Every row belongs to one group in each of 5 separate groupings. Each group adds its own fixed numbers to the row, and there is some noise. The rows also spread widely along 17 directions, which tell nothing about the answers.
(in the rows, 128 means zero)
Known rows, each followed by its group in each grouping:
[131 151 185 103 134 115 133 112 119 114 176 151 215  46 168  54 115  82
 124 169 131 146 100 130 141 126 102 161 148 139 140 175  48 132 131 149
 180 103 108 172 105] : q208 (2) (1) q424 q319
[121 130 151 177 123 132 132 117 111  94 124 165  95 100 168  86 150 123
 142 111 122 149 157  69  68 116 134 130 134 144 127 116 134 126 144 141
  91 130  88  92 128] : q756 (1) (0) q856 q319
[ 70 134 103  56 140 122 105 145 139 176 121 169 161 105 172 115 134 117
 111 123 138 104 150  90 123 142 104 122 154 154 121 141 124 201 192 117
 119 192 139 138 106] : q275 (0) (1) q424 q68
[136 124 163 132 157 178 155 133 110 138  91 132 124 116 156  98 196 121
 104 101 141 136 131 165 128 107 129 159 123 145 129 127 163 123 128 186
 127 140 171  91 119] : q388 (2) (2) q576 q105
[154 139 152 147 107 136 135 167 155 126 162 113 146 119  70 142 109  94
 172 174 109  96 124 143 179 129 137 137 129 139 144 149  98 111  79 124
 156 124 126 150 167] : q275 (1) (0) q684 q68
[163  83 167 136 107 157 130 151 133 135 105 104 111 106 107 135 174  69
 132 136 106  70 109 124 137 104 154  93 163 167 119 168 116 101  90  97
 110 129 125 164 159] : q907 (0) (3) q684 q105
[128  81 111 127 131 131  90 103 138  93  85 153 101 157 170  87 171 113
 125 129 130 115 159  83  87 135 153 140 104 111 123 132 181 161 184 127
 125 159 118  86 140] : q933 (2) (2) q547 q105
[128  89 155 139 139 120  97 149 141  79 121 131 139 137 131  82 151 102
 184 122 138 120 130  98 134 126 164 108 107 101 116 146  88 136 183 116
 144 119  96 130 139] : q756 (0) (3) q576 q319
[109 201 153 163 126 144 157 114 118  93 159 105 109 123 154  87 123 142
 161 139 119 139 153  94 117 159 114 154 138 130 134 113  69  80 119 111
 124 129 142 154  97] : q933 (1) (1) q856 q68
[ 76  91 162 117 126  97 194 129 126  98 154 131 183 115 163  79 104 104
 115  98  94 194 117 172  91 170 152 139 116 108 137 151 138 124 131  95
 165 172  90 137 108] : q907 (0) (2) q547 q319
[ 77  89 173 179 133 115 139  84 121 160 160 138 174 107 128 160 135 104
 190 106 139 176 129 152 143 157 155  94 124 119 141 131 156 134 132 119
 149 141 113 122 143] : q208 (0) (3) q576 q319
[134 209 151 109 137 120 115 133 110  48 132 141 126  88 145  88 148 124
 150 141 143 142 101  86 111 129 134 191 134 157 128 148 111 152 115 144
 139 142 113 137 142] : q388 (2) (3) q856 q105
[ 81 150 110 109 111 128 104  98 150 160 193 126 185 112 157  94  56 133
  87 183 143 104 157 116 151 143  81 163  95 146 147 154  68  95  95 148
 137 136  97 161  90] : q756 (1) (3) q547 q319
[135  79 168 124 146 148 150 100 156 174 103 106 139 151 137 108  93  94
 154 111  96 160 148 164 137 142 167  87 134  94 133  98 111 120 161  62
 175 139 118 151 101] : q388 (0) (0) q547 q319
[171 122 150  69 113 122  86 117 172 168 168 119 116 104 157 117  66 125
  93 158  33  94 114 109 144 147 142  96 135 144  91 167  76 103 130  75
 150 121  42 209 109] : q933 (1) (2) q684 q105
[118 165 131 119 129 133 127 128 140 142 169 125 141 111 164  78  78 145
 121 153  93 133 147 118 138 164 107 138 122 113 122 118  77 112 152 115
 161 138 117 153  88] : q208 (1) (2) q576 q319
[ 75 169 154 130 164 119  72  56 158 191 176 122 141 131 138 176 103 184
 148 135 126 139 149 127 187 144 147 121 100 163 121 132 103  97 100 162
 118 130  66 145 115] : q275 (0) (2) q547 q319
[ 97 114 117 123 132 132 126 144 138 178 158 135 149 118 130 117 119 108
 121 142 129 104 150 143 156 120 106 115 118 123 107 120 103 129 152 144
 146 145 132 126 102] : q208 (2) (1) q684 q105
[144 163 137 132 134 131 115 112 135 119 127 114  92 131 104 122 129 109
 144 170  95 126 123 119 137 136 146 130 138 127 116 123 119 108 129 110
 142 132 123 144 130] : q208 (0) (0) q547 q68
[124 113 111 146 112 148  61 123 154  97 142 149 131 106 140 128 144 117
  99  95 119  73  72  92 132 153 109 119 105 131  98 134 172 124 152 138
 142 173  87 124 133] : q756 (1) (3) q684 q319
[133 154 176 123 159 115 128 120 104 106 158 130 134  79  88 119 169  50
 129 106 122 122  26 160 143 113 142 110 131 116  58 160  96  93 141 157
 161 121  90 163 100] : q933 (0) (0) q856 q68
[225 164 142 149 118 176  72 119 153 157 135 144  52 121 118 154 104 136
 204 150  76 135 116 122 164 179 157 114 120  90  98  89 133 139 153  90
 179 114 122 154 166] : q907 (1) (1) q576 q319
[176 174 150 172 103 190 128 145 130 133 127 146  75 100 159  91 130 124
 161 126 129 119 157  98 107 125 105 170 125 152 147 116 101 110  76 135
  84 100 130 124 152] : q275 (1) (1) q856 q68
[111 128 129 112 144 148 174 140 124 114  88  93  69 161 124 111 152 120
  72 122  96 143 148 154 102 107 154 148 113 142 106 123 171  93 114 150
 107 165 140 100 118] : q907 (1) (1) q576 q68
[117  98 139  88 139 141 108 120 158 156 111 133 155 148 136  81  69  93
 155 124 173 149 173 134 123 101 136 161  88 118 141 136  71 150 109 120
 132 118  92 131 123] : q907 (0) (0) q684 q319
[ 90 171 188 119 189 103 151  91 100 121 160 120 181 109 105 112 141 114
 147 178 141 185 118 182 178 118 146 147 127 116 114 141  92 105 150 205
 192 111 130 125  98] : q756 (0) (2) q576 q319
[165 131 155 178 111 208  62 101 154 150 109 137 128 101 141 159 162 109
 159  86 148  60  86  73 149 154 110  97 167 155 131  94 155 144 106  95
 131 164 131 152 140] : q756 (1) (2) q576 q105
[149  85 195 104 138 118 117 170 162 112 137 115 182 128 130  83 110 114
 148 132 117 120 139 146 166  78 162 139  94 148 144 175  70 121 101 159
 136  85  58 139 155] : q275 (1) (3) q576 q105
[100 150 141 169  98 182 147  98 130 211 165 133 124 104 164 137 109 114
 188 109 163 143 159 132 119 193 106 131 122 123 146 138  88 116  75  76
 109 148 166 174 115] : q275 (0) (2) q576 q68
[152 101 136 116 117 173 123 182 151 138 111 131 130 125 128  85 113  99
 114 127 125  93 138 131 137 104 118 139 118 137 127 120  92 128 104 127
 123 129 110 128 133] : q756 (0) (1) q424 q319
[163 137 180 131 150 129 116 104 111 110  97 141 102  84 133  93 170  67
 168 135 126 135 118  87 104  98 156 102 170 138 104 143  94 133 169 118
 135 102 114 146 129] : q208 (1) (0) q684 q319
[107 183 123 151 115 145 154 167 111  74 133 148  97 103 127 108 137 111
 164  57 133 146  86 107  82 184 125 145 133 120 111  91 144 147 123  75
 141 210 133 136 121] : q907 (1) (0) q547 q319
[ 80 148 149 115 133 121 166 105 111 107 124 107 103 106 135 137 165  96
 124 103 130 161 113 140  95 145 160 134 123 148 100 180 146 100 104 119
 121 178 131 158 124] : q275 (1) (1) q684 q319
[112 126 155 105 152 124  72  97 160 169 142 138 167 113 149 144 144 141
 147 147 115  97 130  96 176 143 138  90 151 152 124 154 111 142 181 132
 146 142 112 159 118] : q756 (1) (2) q576 q68
[157 151 156 121 138 129 131 153 134 106 140 134 128 120 115  98 136 110
 178 165 105 132 125 127 148 144 147 132 138 104 124 138 102 146 170 123
 175 127 142 146 141] : q756 (1) (2) q424 q68
[135 108 180 126 150 100 115 118 138 141 147 155 186  89 117 142 161  91
 177 156  96 137 107 143 176 130 145  88 167 123 127 143 147 164 201 144
 191 125 128 130 151] : q208 (1) (1) q684 q68
[141  93 162 127 125 131  65  92 186 127 137 114 136 141 161 102  81 128
 150 104 107 122 134  82 123 125 159 114 105 131 125 129  87 130 119  75
 132 125  36 161 125] : q208 (2) (0) q424 q105
[134 192 174 135 143 137 135 111 112  92 142 117 130  84 127  94 134 102
 146 133 131 133  98 107 127 125 129 138 149 146 112 142  65  90 109 132
 142 126 108 171 106] : q756 (1) (0) q856 q319
[ 91 113 136 132 127 137 117 101 134 153 127 135 138 117 146 128 114  97
 142  84 143 137 126 119 104 133 127 114 124 133 117 115 135 143 119  97
 118 163  99 139 114] : q208 (0) (0) q856 q105
[163 191 152 139 160 155  96 144 133 132 136 137 127 121  79 150 176 122
 213 134 150 112  87 161 205 147 134 138 115 109 115 120 117 137 159 163
 179 132 181 139 149] : q907 (1) (0) q547 q68
[ 76  75 170 121 132 106 116 116 157  97 115 139 143 130 212 111 161 158
 165  36 101 166 140  83  83 168 182 102 112 148 139 177 164 155 176  71
  96 178  77 139 141] : q275 (1) (3) q576 q68
[112 154 180 135 149 129 147 131 110 115 135 135 131  89 166 103 174 124
 138  91  97 142 101 121 117 144 140 107 160 140 107 130 112 119 160 112
 136 158 121 149 101] : q275 (0) (0) q547 q105
[148 131 162 144 149 149 119 110 127  98 101 110  97 128 157 106 188 127
 168 106 103 128 110 117 126 158 157 106 136 106 105 134 131 110 186  98
 148 141 151 152 122] : q208 (0) (2) q856 q105

New rows. What belongs after each?
[127 120 152 171 113 141 138 116 132 166 169 145 152 107 141 106 119 117
 189 161 157 134 172 139 146 148 128 145 108 130 163 149  79 113  91 135
 132 107 141 137 140] : q907 (2) (2) q547 q319
[116 115 125 122 134 122  72 124 158 126 146 135 135 126 126 103 130  96
 125 109 135  92 101 108 136 121 136 119  91 128  99 149 100 120 138 125
 125 140  74 143 115] : q208 (2) (0) q547 q68
[135 165 144 171 137 168 142 103 120 140 131 113  78 127 133 104 146 132
 111 166 105 114 161 114 123 121 114 131 149 135 117 102 117  76 133 156
 119 119 146 112 103] : q756 (1) (2) q684 q68
[130 160 133 119 140 119 112 115 114 161 164 145 129  86 106 141 133 101
  79 180  97  89 105 129 158  98 109 119 152 169 102 136 133 107 133 194
 131 121  98 126 120] : q907 (1) (3) q856 q68
[133 131 124 118 128 145  94 101 136 149 141 138 129 107 127 123 125  76
 145 128 145 106  91 137 142 165 129 120 106  97  90 152 107 120 147 117
 166 147 117 172 116] : q275 (0) (2) q856 q319
[139 148 183  55 164 120 152 167 138 170 140 122 144 103 125 103  98 121
 125 133  80 161 124 188 171 102 160 125 126 154 111 147  58 119 115 137
 145 105  81 166 113] : q388 (0) (1) q547 q319
[141 163 132  79 145 137 111 113 148 144 113 106 107 137 135  95 102 123
  90 176  86 119 144 121 134 115 128 147 137 151 121 130  93 106 124 116
 129 129 112 154 105] : q208 (0) (0) q547 q68
[166 102 149  86 128 137 119 149 151 132 123 138 161 115 103 106 113  72
 113 162 124 111 107 160 153 100 136 156 124 135 128 150 127 149  98 146
 175 128 104 130 151] : q907 (2) (2) q684 q105
[ 88  86 153 108 167 104 120 133 131  47 101 114 133 144 146  47 171 103
  73 111 129 116 130 104  97  70 154 132 104 131  93 159 101  96 172 178
 112 126  62  98  97] : q756 (0) (2) q684 q319
[138 172 150 105 143 129  73 106 132  91 127 122 115 119 129  95 121  98
 151 151 140 114 106  81 127 122 140 134 136 131 102 130  66 136 134 106
 141 123  80 168 116] : q756 (0) (3) q547 q105
[134 139 159 140 149 142  98 125 156 120 136 127 123 140 141 105 117 144
 158 116  98 134 132 105 142 143 144 110 136 114 115  95 102 126 163 107
 145 132  89 130 113] : q756 (0) (2) q576 q68
[111 112 132 110 134 156 117 115 141 158 106 161 145 110 222  94 131 163
  81 104  85 130 154 111 113 159 104 131 142 157 150 120 170 146 168 119
 122 173 125 112 111] : q275 (0) (3) q547 q319
[198  97 187 134 170 181 130 169 144 148  97 124 144 119 119  80 159 107
 129 125  78  95 106 177 190  91 126  92 151 106 105  99  92  97 197 156
 184  96 144 121 109] : q756 (0) (0) q684 q319
[135 119 152 117 147 155 113 137 149 151 104 139 127 125 158 108 157 118
 180  93 144 123 140 123 136 133 146 126 115 131 128 153 102 139 151 113
 122 139 143 148 128] : q275 (2) (0) q856 q68
[144 194  99 116 137 165  71 159 132 127 122 184 109 120 116 132 154 131
 204 100 197 117 109 119 150 150 104 186  79 114 118 122 141 190 146 168
 132 156 172 112 161] : q907 (1) (0) q856 q68
[138 155 166 129 142 128 112 152 161  93 167 115 143 117 164  80 130 178
 140 105  78 121 106 126 165 165 144 135 102 128 120 150  64  79 147 113
 153 140  96 166 107] : q907 (2) (0) q547 q319
[165 151 155 122 119 172 153 115 120 124  94 114 109  97 139 104 142  92
  89 171 100 113 127 118 117 122 122 141 179 172 141 127 139 103  90 115
 135 143 149 144 129] : q756 (1) (1) q547 q319
[128  98 152 132 111 112 103 146 141 148 178 161 151 102 122 123 124  91
 168 133 120 115 114 122 143 137 147 110 111 126 115 175  97 140 125 125
 127 112  73 148 148] : q933 (0) (2) q576 q68
[ 86  96 170 124 143 101 142 123 168 124 137  72 143 174  80 119  81 100
 154 141 139 133 176 128 140  69 182 118 103 152 134 155  58  84  66 120
 103 111  53 143 128] : q756 (1) (0) q684 q68
[158 124 162 173 108 116 111 125 138 125 178 157 110  91 120 129 106  84
 176 120  88 137  99 107 114 145 161  93 135 113 100 120 111 134 121  87
 151 128  45 146 143] : q275 (2) (0) q547 q105
[134  97 110  94 124 102  79 156 147 102 127 157 122 128 133  95 125 103
 125 145 118 100 132 103 125 120 152 130  83 123 109 169 129 151 169 146
 132 137  73 123 153] : q275 (1) (3) q547 q319
[176 190  96  92  87 160 106 140 119 167 149 171  75  73 139 124  90  99
 100 173 117 122 123 123 103 127  92 186 109 156 111 143 145 149  64 148
 109 127 114 142 152] : q208 (1) (1) q856 q105
[ 94 132 144 118 157 138 117 114 131 134 109 147 109 136 180 112 158 142
 197  75 164 174 157 118 108 149 158 128  99 111 111 130 124 164 175 116
 119 156 138 131 119] : q756 (2) (1) q856 q105
[136 129 198 139 138 136 165 112 108  54  99  89 122 107 144  61 175  66
 125 115 113 143  94 114  82 114 154 133 166 138 123 158  95  97 124  90
 132 124 122 161 116] : q208 (0) (3) q424 q68
[125 166 130 144 118 115 121 132 119 122 186 107  97 110  79 144 135 101
 135 182 112  96 101 133 156 132 140 130 112 136  95 167  90  70  97 148
 127 120 109 163 137] : q907 (0) (3) q856 q68
[124 141 123 175 115 160 120  84 133 139 147 121  98 126 122 135 127 108
 108 136 103 114 111 116 118 160 115 125 136 111 113  94 153 100 131 112
 145 167 130 127 109] : q907 (0) (0) q424 q68
[119 171 152 163 124 152 131 106 123 121 143 123 140 110 154 106 140 142
 185 175 140 147 168 106 146 165 118 161 136 134 162 131  95 118 120 123
 137 123 176 136 137] : q208 (0) (1) q576 q319
[103 120 156 183 126 160 147 181 149  84 139 125 135 125 164  69 161 148
 123  68 118  97 139 102 121 120 109 140 124 151 137 108 103  94 117 138
  97 144 108  96 115] : q275 (2) (1) q684 q68
[139 139 126 137 130 143  94 160 140  99 132 151 114 127 112  88 129  98
 171 102 167 104 115 106 128 126 139 149  94 121 114 117  90 146 113 126
 129 135  91 124 137] : q907 (2) (2) q547 q319
[ 94 140 150  89 141 125 121 157 136 131 136 127 182 107 114  91  93  94
 125 139 157 110 135 107 146  88 121 141 142 171 136 137  47 138  90 135
 122 134  81 146 109] : q756 (0) (0) q576 q319
[128 147 164 110 144 132 141 136 127 151 141 140 128 100 149 102 122 132
 153 123 107 147 146 124 134 136 144 117 138 136 123 130  89 141 161 122
 143 131 114 146 116] : q388 (1) (2) q424 q319
[130 126 116 125 117 116 124 181 130 163 156 159 119 106  98 125 129  82
 181 145 126  91 140 116 145 128 134  95 128 119 103 144  85 150 167 123
 130 139 128 147 137] : q275 (1) (0) q856 q68
[180 165 191  87 166 139 147  92 128  94 102 121 141 102 175  64 130 121
 105 169  70 173 116 142 123 134 140 167 173 127 131 125 123 124 160 124
 201 124 134 141 108] : q907 (2) (2) q684 q105
[ 98 116 140 172 113 125 136 130 120 127 169 141 143 100 118 110 119  77
 156 137 138 128 127 109 124 140 126 101 137 106 108 112  91 121 141 115
 146 139 102 133 109] : q756 (0) (1) q576 q319
[112 145 111 133 113 168 139 100 128 108 115 116 122 141 129  70  75  54
 132 135 177 150 135 119  89 147 112 173 110  77 124  84 100 137 115  87
 166 155 130 138  96] : q388 (0) (1) q576 q319
[151 162 176 175 164 178 117 101 142 178 139 105 150 122 109 163 154 164
 155 166 101 101 136 158 234 141 123 112 152 141 140  93 129  84 139 184
 181 121 170 120 127] : q275 (1) (2) q576 q319
[ 63  72  90 143 110 100 110 127 137 116 148 141 135 148 123 122 154  94
 142 126 172 110 157 119 111 132 136 131  64  99 112 168 163 143 158 157
 117 165 123 100 142] : q208 (1) (2) q684 q105
[ 49  89 155  82 159  93 166 196 122  84 105 128 164 131 123  80 158 104
 115  73 146 125 142 121 104  77 159 127 126 171 119 163  99 143 119 143
  87 160  75 104 116] : q933 (0) (2) q684 q319
[131 172 136  84 147 119 140 194 115 137 172 165 131  79 176  46 128 149
 100 152  82 124 138 123 131 123 101 137 132 125  91 141  45 137 201 161
 143 131 123 140  76] : q756 (2) (0) q424 q105
[ 63  94 134 145 146  99 104  75 134 115 123 107 177 150  98 145 160 100
 121 175 161  96 155  96 150  90 138 121 136 149 143 132 160 137 149 175
 137 161 124  92 135] : q208 (1) (0) q424 q105
[137 177 188 130 197 186 142 115 105 154  89 104 115 116 123 117 170 123
 140  77 142 130  97 166 171 110 125 112 154 135  94  72 103 101 157 158
 160 133 164 134  80] : q907 (1) (3) q576 q319
[119 127 154 124 125 141 157 130 125 125 129 132 123 108 138 104 132  96
 108  90 126 151 113 158  95 115 134 158 101 151 124 157 150 109  71 147
 102 135  98 125 131] : q208 (1) (2) q856 q68
[122 123 164 103 155 152 122  95 142 170 131 143 181 115 187  72  97 124
 149 128 143 160 152 151 143 142 115 145 112 107 141 137  69 128 156 133
 162 110 124 153  94] : q756 (0) (2) q856 q319
[178  99 193 124 138 134 175 161 123 126 109 114 116 105 140  99 168 100
 143 136  51 122 126 150 136 121 173  84 167 128 114 153 112 103 168 107
 155 119 130 160 131] : q275 (1) (2) q856 q105
[141 115 115  94 130 145 138 120 125 140 115 129  71 134 133 107 144  98
 105 137 123 149 130 172 106 135 155 167  62 108  90 187 150  98 120 150
 132 141 143 127 131] : q933 (2) (0) q684 q319
[143 142 155  94 157 150  99  68 122 180 114 140 116  97 163 125 140 114
 120 150 123 148 123 138 138 134 135 123 126 135 104 157 132 125 160 155
 149 123 133 153 113] : q756 (1) (3) q576 q319
[ 97 124 133 135 151 131 106 104 127  79 106 123 157 135 112 106 171  85
 133 142 164 100 111 105 139 129 133 139 134 112 120 121 140 142 173 151
 170 166 139 110 123] : q275 (0) (2) q424 q319
[108 152 151 195 143 155 126 121 127 117 154 108 156 127 129  97 149 134
 172 155 146  88 153 107 177 140 102 108 140 115 143  92  66  84 168 143
 158 123 159 129  97] : q756 (1) (3) q547 q319
[111 109 135 116 130  93  98  85 158 127 157 132 162 135 118 128  66  96
 140 180 105 145 140 106 134 137 151 116 136 113 122 116 134 158 149  99
 190 147  62 133 129] : q756 (2) (3) q684 q105
[122 151 168 132 150 115 123 131 148 104 153 112 142 131 120 101 111 140
 162 146 122 146 147 134 159 114 149 153  93 128 128 151  74  96 122 162
 147 109  93 133 131] : q275 (1) (0) q684 q319
[165  87 184 102 149 145  82  99 176 210 126 128 144 116 135 149 111 110
 180 124 107 114 135 145 185 125 168  78 122 137 117 164  85 124 140 111
 154  98  86 183 139] : q275 (1) (2) q684 q319
[103 224 167  95 181 115 148 163  98 103 167 122 158  84 134  84 140 155
 103 151  88 122  98 135 172 112 100 133 168 152  91 109  57 103 174 180
 161 132 119 145  69] : q756 (0) (3) q856 q105
[118 159 179  80 181  97 161 104  84  76  95 104 124 123  92  97 209  63
 162 197 164 172 124 157 131  92 188 158 131 123 107 212 105 120 159 188
 157 112 176 145 135] : q756 (1) (2) q576 q68
[113 127 175  94 152 118  80 145 162 128 148 132 169 129 171  89  97 163
 169 114 116 135 148  97 156 122 144 123 113 142 132 142  52 149 152 112
 127 114  59 156 118] : q756 (0) (3) q576 q105
[155 105 160 159 110 148 143 155 141  94 117 126 134 127 150  77 133 102
 144 145  98 116 149 106 116 127 135 130 150 128 151 112 112 126 128  97
 136 129 117 121 145] : q275 (0) (1) q547 q105
[145 179 130 148 129 186  91  88 124 160 121 108  85 120 117 132 129 113
 127 176 151  89 141 104 154 128 113 145 131 151 121 116  96  86  87 145
 121 119 143 146 126] : q275 (0) (3) q576 q319
[137 192 151 108 130 135 121 107 139 173 175 106  92  96 139 155 109 151
 153 150  62 133 107 118 157 196 153  99 158 149 101 148  88  99 126  58
 152 156 126 211 111] : q907 (2) (3) q576 q68
[ 66 103 135 105 151 106 138 186 132 155 152 128 139 131 100 122 152 115
 171 109 171 117 159 149 160  96 165 106  84 143 101 175  61 130 128 160
  99 138 110 135 128] : q756 (2) (1) q424 q319
[147 167 147 159 140 166  72  80 130 114 109 136  97 113 145 146 193 135
 149 125 144 101 110  84 136 141 129 143 131 142 119 128 163 132 148 159
 131 153 148 121 146] : q275 (1) (0) q424 q105
[ 71 155 103 139 135 140 113 144 134 109 141  99 102 161  85 110 120  85
 144 116 192 102 135 117 129 112 128 147  79 109  90 115  68 103  99 139
 106 151 110 129 104] : q275 (0) (1) q576 q68
[222 125 127 104 105 194  82 159 159 164 126 152  88 114 137  94  99  84
 170 120 133 110 102 160 146 160 134 152  58  78  99 161  86 133 116 112
 163 105 127 177 151] : q275 (1) (2) q576 q319
[170 103 147 177 102 169 143 153 126 122 119 143 110  96 154  93 161 103
 113 132  80  92 129 108 118 140 120 111 154 130 133 121 147 108 155 126
 133 145 145 113 135] : q275 (1) (0) q576 q319
[159  88 102 130 137 140   4 115 172 147 114 150 139 142 122 111 152 103
 166 195 144  14 153  42 193 122 128  83 133 105 111 123  75 161 243 143
 157 116 117 134 138] : q275 (0) (2) q424 q319
[206 234 137  91 150 159  73 139 127 108 131 163  53  99 107 125 142 117
 192 141 127 150  71 133 140 159 142 172 100  98  74 144 120 157 148 140
 170 117 136 161 157] : q756 (1) (2) q684 q68
[183 135 183 176 123 159 116 107 142 113 143 157 136  91 164 100 126 147
 144 156  71 153 129 118 136 151 124 147 152 132 154 112 150 119 127 141
 159 103 101 104 155] : q756 (0) (2) q684 q319
[167 112 200  81 160 133 192 143  92 134  72 117  77 106 121  87 154  55
 127 137 102 179 139 169  85  58 183 116 155 147  96 162 110 123 122 133
 123  93 114 142 130] : q756 (1) (3) q684 q105
[152 125 139 212 116 176  88  96 158  93 136 126 110 144 153 107 153 145
 129 120  94 103 110  97 131 167 114 131 120 103 135  89 163  86 151 120
 142 147 122 107 127] : q756 (0) (0) q547 q68
[182 102 190 160 107 159 117 128 144 165 142 126  98  85 130 146 170  73
 218 110 108 118  93 120 140 163 182  60 153 126 103 180  81 111 122  47
 134 115 126 210 152] : q756 (2) (1) q576 q68
[ 84 214 122  96 141  96  79 145 136 130 209 142 175  90  85 154 101 133
 132 174 145 103  96 123 193 126 103 166 111 160 104 149  82 134  97 189
 151 151  85 146 127] : q275 (0) (0) q684 q105
[109 153 112 155 112 143 120 163 134 173 172 145  82 108 117 138 101 122
 127  99 106  87 134 102 123 135 122  94 134 148  90  81  97 121  93 101
 100 162  69 136 107] : q275 (2) (2) q547 q105
[ 91 152 118 156 139 149 120  89 143  95 111  99 105 175 142 109 141 147
 143 141 125 126 162  89 116 174 134 134 139 108 135  89 143 114 161  88
 141 181 155 123 104] : q756 (0) (2) q547 q68
[111 183 141 102 136 155 124  90 124 148 111 134 129 102 142 143 135 111
 188 124 153 141 121  97 125 194 134 118 174 134 128 126 126 176 148  61
 167 194 179 187 120] : q756 (1) (2) q424 q319
